There are 4 nested groupings, the coarsest first. Each group lies inside one group of the grouping before and may be the whole of it. The rows also spread widely along 12 directions, which tell nothing about the answers.
In the rows, zero is written as 128.
Known rows, each followed by its group in each grouping:
[125 158 127  61 128 120 141  88 181 128 132  95 111 138 152 106  91  70
  85 140 114]  nazat Roli mugo bezu
[ 86  55 144  82 160 141 125 151  51 101 149 141  55 109 117 144 151 139
 191 117 106]  rako daz Dip Gada
[149 172 139 173 169 103 119 119  91 125 157 131 120 215 121 117 144 136
 111 135 152]  Sis Siv Sezum Tufer
[166 113 146 128  85 120 147 160 149  81 158 169 138  75  80 171 101 134
 123 123 123]  rako Kuge korek sepil
[143 155  87 143 153 126 120 146 123 135  72 209 172  90 112 155 147 183
  84  90 106]  nazat Rizi Vela Duf
[133 105 126 110 151 151 166  83  80 135 110 134  96  75  88 135 170 127
 127 129 131]  rako Kuge gav lenu
[108 144 121 136 124 160 155  88 109 120 159 115 128 132 116 135 136 136
 105 107 155]  rako daz raris lutab
[102 135 157 127 115 116 115 160 173  95 181 177 138 149 105 130 122 161
 108 108 143]  rako kul lubis Fumu
[114 143  95 136 105  95  89  91 129 140 159 110 103 180 143 130  79 113
 136 125  72]  rako Kuge gav fop
[180 181  80 142 113 158 144 128 110 115 101 141 179  86 143 185  54 119
 135  99  80]  rako daz govi teme
[109 125 123 116 137  83 105 110 145 160 135 114  82 151 121  88 159 124
 105 137 121]  Sis nimi Rif Bim
[130 121 164  84  89  85 133  90 171 137 196 145  82  91  87 102 174  81
 104 154 136]  rako daz Dip mugi
[ 78 135  89 150 106 159 166 112 108 145 177 128 107 120  96 110 120 123
 147 100 139]  nazat Rizi tiv kelur
[105  91 135  94 113  97 117  87 167 121 107  89  70 138 101 105  94 121
 117 154  99]  nazat Roli feb Nesi
[161 100 120 135 108 105 106 201 107  89 143 141 123 123 140 176 123 153
 130 108 115]  Sis Gizi refos muk
[142 115 120  91  98  93 150 102 206 135  87 190 181  68  52 171  80 120
  32  99 120]  rako kul Nezo Bugi
[122 119 140 121 174 109 122  97 115 122  92 146 110 145 100 134 142 142
 117 143 121]  Sis Siv Sezum vuvo
[180 163 135  92 145 124 131  98 130 121 105 133 117  99 138 133 125  99
 125 154  88]  rako Kuge Ros rege
[121 162 123 162 109 118  83 130 131  92 170 151 141 165 157 149 142 177
 126 117 129]  rako golal pudi meni
[126  96 112 117  78 120 109 119 147 131 118 101  97  88 131 126 159 158
 111 118 126]  rako kul Nezo Zek
[137 126 157 151 152 131 148 149 112 113 146 115  98 161  93 101 163 161
 113 130 172]  Sis Gizi refos saval
[ 94 110 130 158 119 106 127  84 100 128 153 161 102 141  58 134 122 140
 154 130 125]  rako kul pedip nobo
[153  99 160 111 175 138 137 206  99  86 105 159 117 101 122 147 172 179
 115 114 152]  Sis nimi Rif Teto
[ 87 136 105  95 124 122 105 112 175 111 112 127 134 166 158 141  69 141
  77 109 101]  nazat Rizi Vela mefi
[ 93  85 109  67 147 136 146 122 101 146 143  54  56 159 154 103 121  96
  90 106 139]  nazat Rizi tiv gumav
[125 141 119 155 180 160 164 138  60 144 141 111  98 172 113  93 174 161
  99  99 182]  nazat Rizi Vinop zet
[117 120 104 151  99  97  78 141 128 136 149 150 111 132 131 132 155 176
 124 110 100]  rako Kuge Ros kiku
[ 91 105 137 144 145 117 127  88 148 132  98 116 102 151  82 107 153 176
  96 135 150]  Sis Siv Sezum Tufer
[128 182  90 140 131 159 130  99 132 127  90 133 131 103 145 120 113 146
 150 131  88]  nazat Rizi tiv gumav
[168 167 102 194  80 111 138 125 110 123 169 181 144 101  84 149 140 135
 131 124 134]  nazat Rizi Vinop zet
[121  81 103 113 115 119 124 114  96 119 106 154 128  92 104 185 122 143
 111  96 115]  rako kul Nezo Bugi
[124 140 128  95 153  93 111 100 157 142 114 154 124 153 111 125 106 122
  78 122  90]  rako Kuge gav fop
[101 118  76 103 150 169 134 159  85 129 114 132 132 101 168 154 134 154
 123  74 114]  nazat Roli feb Nesi
[114 113 135 119 134 130 102 128 107 107 159  87  83 174 162 121 152 158
 110 122 139]  rako Kuge korek sepil
[156 153  93 109 116 114 115 173 161 169 117  85 105 112 169  89 132 120
 113 113  98]  Sis nimi Rif Teto
[148 157 117 120 141  61  68 134 133 140 128 153 103 176 137 119  81 107
 155 137  43]  rako kul lubis Fumu
[134 173 131 136 145 135 144 157 102 120 179 184 117 119 117 111 157 122
 156 123 125]  nazat Rizi tiv gumav
[110 135 113 128 148 127 146 105  79 130 181  96 106 197 132 137 111  90
 109 111 152]  Sis Gizi refos saval
[ 80 126 142 128 161 129 119 102 134  81 101 211 135 134  83 154 110 174
 133 133 109]  nazat Rizi Vinop zet
[110 164 106 126 126 131 130  93 109 136 178 155 140 140 129 147 123 107
 112 104 124]  rako daz Dip mugi
[114 177 164 147 116 151 132  78 158 108 155 109  96 138 114  75 151 149
 166 169 141]  rako kul pedip nobo
[129  59 140 122  90 176 139 150 105  59 125  81 104  86 138 175 142 191
 118 107 172]  rako kul lubis Fumu
[ 76  66 107 139  98  85  72  70  99 113 115 193  89  63  92 174 211 166
 168 151  92]  Sis Gizi refos saval
[103 160 113  81 177 126 102 147 167 141 120  81 126 217 209 106 105 136
  55  97 126]  Sis Siv Sezum vuvo

New rows. What belongs after each?
[106 118 149 155  78 160 133 149 124  46 217 122 126 148 143 165 131 166
 123 115 187]  nazat Roli feb Nesi
[123 220 138  97 140 131 162  91 180 132 193 180 168 147 113 114  82  57
 100 121 125]  rako kul lubis Fumu
[101 146 128  70 173 167 165  77 175 131  73  93 131 148 117 111  48 120
  79 116 101]  rako Kuge gav fop
[165 190 129 147 142  92  93  79 146 115 103 191 155 141 111 148 106 138
 118 151  69]  rako Kuge gav fop
[122 157 164 101 148 147 148 127 142 103 171 173 116 110 108 114 142 122
 150 138 116]  rako Kuge gav fop
[134 135 116  69 161 131 117 170 135 152 119 110 100 130 173 100 138 131
 100 101  95]  rako Kuge Ros kiku
[116 136 133  82 131 126 161 143 151 139 181 122 120 146 111 116  93  89
  83  93 133]  rako daz raris lutab
[140 185 135 116 206 119  88 133  73 106 138 202 152 173 173 159 173 154
 101 107 113]  rako daz raris lutab
[ 80  95 100  88 102 104 113 116 156 128 152 147 127 110 132 161 131 116
  86 103 119]  Sis Gizi refos muk
[108 162  80 114 124 136 119  99 121 152 116 192 148  64 129 143 143 123
 157 106  75]  rako kul Nezo Zek
[136 105 118 100 136 111  97 116 144 115  69 160 133  86 125 162 153 178
  76 117 101]  rako Kuge korek sepil
[135 149  59 172 101 124 114 132  90 150 133  96 105 161 145 126  82 133
 154 104  89]  nazat Rizi Vinop zet
[116 106  79 151  48 149 140  81  73 117 209  62  85 117 141 164 103  91
 170 118 126]  rako Kuge korek sepil
[ 91 135 115 114 169 142 125 124 113 141 123 131 105 145 137  98 166 159
 111 110 132]  nazat Roli feb Nesi
[143  87 171 104 159 145 157  92  81  64 103 124  78 113  94 153 146 136
 125 162 155]  nazat Rizi Vinop zet
[118 122 112 160  90 121 157 114 125 143 173 127 101 113  66 106 132 126
 139 123 142]  nazat Roli feb Nesi
[ 75 119 116 105 113 182 164 112 119  93 152 157 122  60 118 146 142 133
 170 119 131]  nazat Roli mugo bezu
[117 134  73  87 119 157 136 126 163 147  66  79 129  92 168 118 104 143
  87  97 102]  nazat Roli mugo bezu
[ 73 122 106 130 134 146 125 133 124 123 157 170 146 130 120 150 150 179
  92  77 141]  rako Kuge korek sepil
[ 97 168 103 128 130 156 122 106 129 129 165 140 141 140 159 131 146 148
 106  98 127]  rako Kuge gav fop
[117  89 112  91 145 111 114 111 134 147  88  95  95 139 124 124 128 153
  64 108 114]  rako Kuge korek sepil
[ 69 139  81 116  86 131  81 112 209 122 118  86 145 168 192 131  87 179
  52  92 116]  nazat Roli feb Nesi
[127 127 118 106 126 163 160 174 130 108 147  88 120 139 153 123 102 136
 101  93 152]  nazat Roli mugo bezu
[125 129 131 101  50 149 140 126 196 110 162  42  88 115 149 103  62 108
 147 138 117]  rako kul pedip nobo
[111  77 143 120 132  96 116 170 120 121 157 144  83 156  83 125 113 154
 129 109 108]  rako Kuge gav fop
[133 170 100 141 149  99 133 115  89 163 167 194 119 129  80 120 108  84
 180 124  66]  rako Kuge korek sepil
[101  76 151 119 160 130 118 147  72  82 125 157  86 132  96 155 126 171
 176 122 102]  rako daz raris lutab
[157 142 100 138 191  50  68  45  51 168  71 180  94 159 108 142 153 119
 137 154  43]  rako Kuge gav lenu
[191 181  89 116 126 106 101 150 128 144 105 177 154  82 154 152 118 118
 128 115  51]  rako Kuge Ros kiku
[147 184 119 124 186 141 162  82 109 140  92 105 122 186 119 102  79 108
  93 131 122]  nazat Rizi Vela mefi
[153 107 107 116 166 120 130 146  63 140  82 140 105 118 107 142 110 131
 152 106  86]  rako kul Nezo Zek
[102  96 118 132 127 133 138 166 119 145 139  96  80 145  94  95  91 152
 153  98 109]  rako daz govi teme
[102 111 110 125 120 123 112  79 108 118 133 160 121 106 113 166 145 146
 119 118 106]  rako Kuge gav fop
[140 117 150  72 128 131 142  90 142  90 149 112 125 137 142 167 110 102
  51 124 146]  rako Kuge gav fop
[ 89 143 121  88 141 144 153 111 133 128 174 175 137 102 123 132 160 109
  95 105 146]  nazat Roli feb Nesi
[136 155 140  83 153 145 189 102 136 142 142 106  84 113  90  75  90  57
 156 152 108]  nazat Roli feb Nesi
[149 139 134 148 157  76  91 103 120 144  80 154 108 156  90 113 134 163
 115 141  97]  rako kul pedip nobo
[117 127 120  92 140 143 139  80  96 115 139  86  87 136 161 126 152 102
 113 138 144]  nazat Roli mugo bezu
[149  93 133  93 117 100 127 107 135 121 107 129  98  87  99 143 135 121
 111 137 110]  rako golal pudi meni
[129 120 154 126 124 116 127 133 133 100 146 166 105  89 101 133 173 139
 146 149 135]  Sis nimi Rif Teto
[ 89  77 143 126 114  89  62 126  97  70 161 160  99 171 140 186 123 167
 141 124 113]  rako kul pedip nobo
[ 90  94 154 116 132  97 119 158 137 112 181 117  68 194  91  98  78 129
 162 125 109]  rako golal pudi meni
[176 136 117 183  86 107 134 104 108 145 133 110  95 101  69 108 150 143
 149 142 118]  rako daz raris lutab
[106 122 141 143  96  94  95 130 145 100 197 147 106 170 113 135 120 147
 125 127 122]  rako Kuge korek sepil
[188 105 122 162  99  96 160 199 128 147 138  93  92 127  61 101  94 125
 135 117 125]  Sis Gizi refos muk
[119 113 141 117 112  92 110 105 126  75 170 188 140 125 117 203 125 109
 110 135 131]  Sis Siv Sezum Tufer
[122 141 144 141 157 183 197 159 111 103 156 134 139 130  93 130 119 141
 132 103 178]  Sis Siv Sezum vuvo
[161 158 139 141 133 143 129  82 123  98 123 104 132 154 141 144 135 154
  79 138 152]  rako Kuge Ros rege
[127 202 139 136 162 151 138  95 152 104 111 139 136 168 132 102  97 144
 124 147 117]  nazat Rizi Vela mefi
[104 114 118  93 125 149 166 149 153  83 137 126 167 145 124 193  12 102
  82  85 133]  Sis nimi Rif Teto
[ 26 147  75 112 116 146 100  99 136 152 180 128  93 152 175  96 145 134
 151 104 103]  nazat Rizi Vinop zet
[139 111 143 104 107 135 138 132 154 100 111 106  89  86 118 111 138 143
 137 149 123]  nazat Roli mugo bezu
[ 85  86 100  82 149 117 113 123  86 155 144 133  77  98 153 132 205 115
 133 112 119]  Sis Siv Sezum Tufer
[138 110 125 140 156  66 132  97  94 133 130 197 143 146  53 174 142 117
  65 117 142]  Sis Gizi refos muk
[132 120 131 119  96 120  92 109 175  75  99 148 148  98 139 177 128 182
  93 130 117]  rako golal pudi meni
[171 115  73 133  62  92 130 156 100 171 180 165 111  39 102 150 158  93
 148 103  89]  rako Kuge Ros rege
[133 153 152 165 149 178 156 114  68  63 143 159 142 134 104 169 112 160
 172 129 151]  rako kul pedip nobo
[106 128  66  75 136 124 174 133 150 210 113 110 133 121  96 109  40  72
  77  63  94]  rako kul pedip nobo
[109 105  88  96 129 165 126 147 112  98  96 106 140 115 185 175 113 166
  84  81 133]  nazat Roli mugo bezu
[ 57 192 109 135 120 154  95 111 150 111 202 122 144 213 195 122  93 147
 130  99 127]  rako kul pedip nobo
[103 199  96 172 115 152 123 115 127 124 156 169 125 127 126 105 114 143
 203 134  85]  nazat Rizi Vinop zet
[110 130 126 142 132  86  76 102 135  96 125 203 153 135 128 184 159 167
 102 130 118]  Sis Siv Sezum vuvo
[172 138 126 165  92 142 156 201 120 108 177  92 107 130 121 121  97 126
 173 120 136]  Sis Siv Sezum Tufer
[130 127  73  45 178 147 134 154  81 142  89 132 112 102 188 155  94  84
 123  91  66]  nazat Rizi Vinop zet
[143 109  95 101  83  71 118 144 158 142 152 181 148  75 107 177 134  95
  73 102 108]  Sis Gizi refos muk
[ 85 104 121 131 151  98 107  99  93 111 128 200 118 122  85 166 145 140
 158 133  97]  Sis Gizi refos muk
[137 112 135  84 111 161 147 108 125  96 143  86  98  98 151 147 121 115
 119 129 126]  rako Kuge gav fop
[124 156 117 113 107 118 113  73 149 117 150 115 116 135 152 130 129 109
 105 145 121]  nazat Roli feb Nesi
[141 114  99 138 162 130 149 165  56 168 128 150  94 109  86 115 138 135
 164  93  92]  rako Kuge gav fop
[121 102 145 115 136 156 165 111 116  73 122 153 147 113  82 185  80 139
 105 108 148]  rako kul lubis Fumu
[ 61 122 117  87 138 106  73  62 145 121 116 189 121 105 142 153 170 151
 118 129  79]  rako daz raris lutab
[182 194 105 179 175 115  96  74  32 116 123 176 154 172 146 181 149 140
 118 128 104]  rako Kuge gav fop
[105 129 108 135 111 128 130 151 126 109 176 140 129 164 112 153  41 121
 147  96  93]  rako Kuge korek sepil
[ 73 118  79  92 108 135 159 109 135 156 171 143 127  95 115 148  96  69
 134  95 107]  Sis Siv Sezum Tufer
[140 100 116 130 127 115 139  56 126 133  65 159 134  73  60 164 145 157
  76 128 119]  rako Kuge gav lenu
[122 169 131 130 142 124  91  90 118 106 143 133 105 154 158 120 150 140
 162 151 101]  rako golal pudi meni
[ 42 131 115 155  39 145 169 109 211 134 214 165 126  67  41  99 118 124
 182 125 130]  Sis Gizi refos muk
[159 142 139  74 158 142 151 182 146 122 129 144 132 103 137 125 125 125
  88 100 120]  rako Kuge korek sepil
[154 143 129 112 126 100 159 142 116 149 191 136  97 125 101 113 125  53
 145 134 122]  Sis Siv Sezum Tufer
[ 49  94  93 153  85 143  60  79 106  80 163 108 126 163 196 189 184 220
  90  94 167]  rako golal pudi meni
[135 193 107 167 183 202 164 157  97 136  77 146 136 106 126  81 165 204
 158 109 129]  nazat Rizi Vela mefi
[ 96  99 133 143 109 110 184  79 140 159 160 127  86 113  15  96 124  95
 136 140 150]  Sis Siv Sezum Tufer
[191 123  91 124 137 129 144 158  97 149  55 117 119  53 121 142 131 129
 137 119  91]  Sis nimi Rif Teto
[127 155 107 158 110 169 130 110 101  97 155 108 140 125 169 158 173 159
 111 115 170]  Sis Gizi refos saval
[148  87 151  89 181 112 164 113  77 125  99 135  97 140  68 141 105 103
 102 120 132]  rako kul Nezo Zek
[ 98 114  66 144  95 154 171 187 129 167 159  82 121 138 113 102  86 145
 102  54 147]  nazat Roli mugo bezu
[138 130 146 142 101 125  96 146 116  84 178  92  84 168 161 125 126 148
 158 136 128]  rako kul lubis Fumu
[145 100 127 110 138 130 174 123  86 129 139 176 125  75  59 162 133 109
 113 107 130]  rako Kuge Ros kiku
[138 126  83  81  84  93 109 148 171 159 140 136 125  92 141 141  79  91
 107 100  57]  rako Kuge Ros kiku
[102 124 150 120 157  83  99 115 145 134 129 163  85 157  81  90 141 149
 149 147  95]  rako golal pudi meni
[156 168  71 134 148 101 112 174 120 158 112 141 163 169 150 150  76 121
  82  77  90]  Sis Gizi refos saval
[128 144 107 132 108 142 154 132  93  97 180 129 123 136 127 156  66  87
 169 117 112]  nazat Roli mugo bezu
[121 136 145  56 173 105 134 138 174 162 118 161 105 114 105  83 141 113
  86 119  92]  rako Kuge gav fop
[122 128 147  83 198 104 115 115 123 116  88 162 114 154 118 134 126 122
 108 139 100]  Sis Gizi refos saval
[174 167 144 132 123 170 172 207 159 104 137 126 130  90 116  93 116 153
 144 119 135]  nazat Roli feb Nesi
[127 138 121  70 166 130 118 114  99 117 123 168 120 101 155 156 137 101
 138 120  89]  rako kul lubis Fumu
